There are 4 hidden switches. A switch that is on adds its own fixed numbers to the row, and there is some noise. The rows also spread widely along 3 directions, which tell nothing about the answers.
Some rows, each with its switches (1 for on, 0 for off) after it:
[ -6   2  -2 -12  11  -9  -6 -44   5  26 -36  -8  -9] : 0 1 0 1
[  3   1   0 -11   2  -1   1 -15   1   2  -7  -6  -2] : 0 1 1 1
[-14   5   6 -16   0   2   2 -29   9   7   1   0 -13] : 0 1 0 1
[-11   5  14 -11  -2  -2  -2 -22  14  -7   7   1  -3] : 0 1 0 0
[  2   9   1  -3   8  -4 -11 -11   3  -1 -18 -13  -5] : 0 0 0 1
[ -2  -1   5 -14   1  -5  -6 -26  14  18 -25   0  -7] : 0 0 0 0
[  0   1   1  -4   6  -7  -6 -24   6  16 -15  -6 -13] : 0 0 1 1
[  4  19   1  -8   9  -3 -18 -17  -4  -8  -8 -20  -2] : 1 1 0 1
[  6   0  -1  -9   4  -2  -1 -19   1   4 -11  -9  -1] : 0 1 1 1
[ -2  12  12 -19  -6   3  -9 -17   9  -9  13  -5  -4] : 1 1 0 0
[ -6  10   9 -13   0   4  -3  -4  11 -10  12  -5 -13] : 0 0 0 1

New rows, each followed by its switches (1 for on, 0 for off):
[  0   6   3 -10   2   2  -6 -13   9   5 -12  -7  -9] : 0 0 0 1
[  9  -8   1 -21 -11   9   9  -8   6   3  -5   2   4] : 0 1 1 0
[ 14   3   0  -2   4   0  -8   5  -1  -8  -9 -15  -1] : 0 0 1 1
[  9   2   1  -6   5  -6 -13 -16   7  10 -38 -13   4] : 0 0 0 0
[  4   0  -2 -27  -8  15   5 -11   3   4  -8  -3  -4] : 0 1 0 1
[-14  -2  10 -18  -4  -4   2 -41  15  17  -8   6 -10] : 0 1 0 0
[-16   2  14 -17  -3  -3   4 -34  16   9   4   7 -11] : 0 1 0 0
[  5  15   2  -5   5   4  -9   3   1 -22  -2 -15   5] : 0 1 0 1
[ -2   9   3 -10   2   1  -7 -10   8  -1  -6  -7  -9] : 0 0 0 1
[ -1  11  11 -17  -4   0 -11 -19  10   1   4  -5 -10] : 1 0 0 0
[-11  12  12 -14   1  -7  -8 -37   9   6   3  -4  -9] : 1 1 0 0
[  8  14   4  -3   5   5 -16  13   3 -22  -2 -18   3] : 0 0 0 1
[  5  10   2  -3   8  -1 -14  -7   4  -4 -16 -14  -4] : 0 0 0 1
[ -9   5  13 -10  -2  -2  -1 -20  17   3   2   2 -10] : 0 0 0 0
[  1   3   4 -23  -5   2  -8 -30   8  11 -10  -4  -5] : 1 1 0 0
[ -4   9   2  -6   7  -5  -8 -25   4   2 -16 -12  -3] : 0 1 0 1
[ -3  12   2 -17   3  -1 -10 -29   1   5  -4  -9 -10] : 1 1 0 1
[ -9  11  10 -12  -4   9   0  -5  11 -10  17  -1 -13] : 0 0 0 1
[  0   6   2 -14  -1   7  -5  -4   9  -1  -2  -6  -9] : 0 0 0 1
[ -5  16   2 -12   8  -7 -14 -35   1   6  -9 -12 -12] : 1 1 0 1
[ -2   9   3   0  10 -11  -8 -19   1  -5  -3 -13  -2] : 0 1 1 1
[ -1   1   7 -13  -2   1  -6 -16  15   5 -11  -3  -4] : 0 0 0 0
[ -7  15   5  -4   7  -6  -8 -16   5 -10   1 -10  -3] : 0 1 0 1
[  3  10   4 -13  -2   8  -6   6   7 -13   1  -9  -4] : 0 0 0 1
[ -5  16   2 -12   7  -3 -13 -29   3  -1   0 -11 -11] : 1 1 0 1
[  1   0   3 -15  -5   5   5 -10   4  -3   9  -3  -5] : 0 1 1 1
[ -7  14   8   1   9  -6 -11 -14   9  -6  -3 -10 -10] : 0 0 0 1
[ -9  12   8  -8   4  -1  -6 -11  11  -5   5  -6 -12] : 0 0 0 1
[  3  17   1  -9   7   1 -16  -9   1  -3  -4 -15 -11] : 1 0 0 1
[  7  -4   4 -15  -6   3   1 -10  10   7  -9  -1  -5] : 0 0 1 0
[-22   6  12 -17  -5   4   4 -24  21   6  20   9 -24] : 0 0 0 1
[  9  -4   3 -12  -2  -1   0 -10  10   5 -10  -2   0] : 0 0 1 0
[ -2  -1   7 -16  -4   1  -1 -19  15  12 -15   1  -7] : 0 0 0 0
[ 13  14   6   2   8  -9 -22  -6  -2 -20   1 -21  10] : 1 1 1 0
[ -3   4  11 -13  -4  -1  -2 -19  12  -4  -4  -2   2] : 0 1 0 0
[ 11  -3   2  -5   3  -4  -7 -13   7   7 -22  -8   1] : 0 0 1 0
[  7   6  -5  -8   6  -2 -11 -10   2   5 -28 -12  -3] : 0 0 0 1
[  5  12   7 -11   0  -1 -17 -12   9  -3  -3  -9  -4] : 1 0 0 0
[ 13  -8  -3 -16  -1  -1   0 -21   3  16 -32  -6   8] : 0 1 1 0
[ 11  10   3   0   3   3  -8  17   1 -25  11 -15   1] : 0 0 1 1
[ -6  12   5  -3   7  -5 -10 -15  10  -2  -4  -9 -11] : 0 0 0 1
[  0  11   4  -6   4   2  -9  -5   7  -7  -2 -11  -7] : 0 0 0 1
[-10   8   5 -12   1   1  -3 -18  11   5   1  -1 -15] : 0 0 0 1
[ -8  19   8 -11   4  -1 -15 -17   8  -6  13  -8 -17] : 1 0 0 1
[ -5  10   6 -10   4   2  -7 -14  10   2  -3  -6 -11] : 0 0 0 1
[-15  14  11  -8   0  -1  -4 -10  13 -10  16  -4 -16] : 0 0 0 1
[ -1  21   3   5  17 -16 -27 -29   3   2 -15 -19 -14] : 1 0 0 1
[ -6   8  15 -13  -7   4  -2  -3  17 -10  14   1  -8] : 0 0 0 0
[-10   8   2 -13   5  -3  -3 -29   8   8 -11  -5  -9] : 0 1 0 1
[  7  -1   5 -13  -7   3   1  -4   6  -7   1  -3   5] : 0 1 1 0
[  5   7   5  -9   2   0  -9  -7   6 -11 -11 -10  11] : 0 1 0 0
[ -3   9   5 -18   0   0  -9 -30   8   7  -4  -5  -5] : 1 1 0 0
[ 5 -1 10 -8 -5  1 -1 -4 13 -4  4 -2 -4] : 0 0 1 0
[ -9   1  11 -21  -8   5   4 -23  14   2   3   4  -4] : 0 1 0 0
[  2   3   7 -12  -1   0  -7  -8  12   2 -14  -6  -2] : 0 0 0 0
[  5  15   6 -12   1   2 -16 -10   5 -14   2 -13   5] : 1 1 0 0
[  2  15   2   1  13  -6 -17  -7   5 -11 -11 -17  -3] : 0 0 0 1
[ -1  12   2 -18   2   3 -10 -18   5   5   1  -7 -16] : 1 0 0 1
[-11   0  14 -19 -11   5   4 -18  19   4   7   7 -10] : 0 0 0 0
[ -1   1   5  -1   6 -10  -6 -20   6  -1  -8  -7   3] : 0 1 1 0
[ -8   2  15 -22 -13  10   6 -12  13  -7  16   6  -3] : 0 1 0 0
[ -3  10   6  -7   5  -2  -7 -10  10  -4  -3  -8 -11] : 0 0 0 1
[ -5  11   2  -8   4  -3  -7 -17   4  -5  -7 -10  -3] : 0 1 0 1
[ -3   2   7 -17  -5   2  -2 -17  11  -2  -7  -2   2] : 0 1 0 0
[  5   0  -2 -11   4   1   0 -18   1   5 -10  -8  -2] : 0 1 1 1
[-15  10   6 -10   4  -5  -2 -30   9   2   0  -3 -10] : 0 1 0 1
[ -4  20   4  -5  13  -9 -17 -28   1  -3  -5 -16  -9] : 1 1 0 1
[  4   5   9 -20 -12  11   0  -2   5 -15  28  -2  -1] : 1 1 1 0
[ -5   5  12   0   2 -11  -5 -17   8 -11   8  -5   1] : 0 1 1 0
[ -2  13   5 -11   3   3  -6  -4   5 -18   6 -11   0] : 0 1 0 1
[ -9   9   5 -10   6  -5  -3 -26   8   0  -3  -7  -9] : 0 1 0 1
[ 18  -1  -2 -21  -7   5  -5 -11  -2   5 -10 -10   5] : 1 1 1 0
[  6  -7   5 -16  -7   4   4 -13  12  12  -5   2  -7] : 0 0 1 0
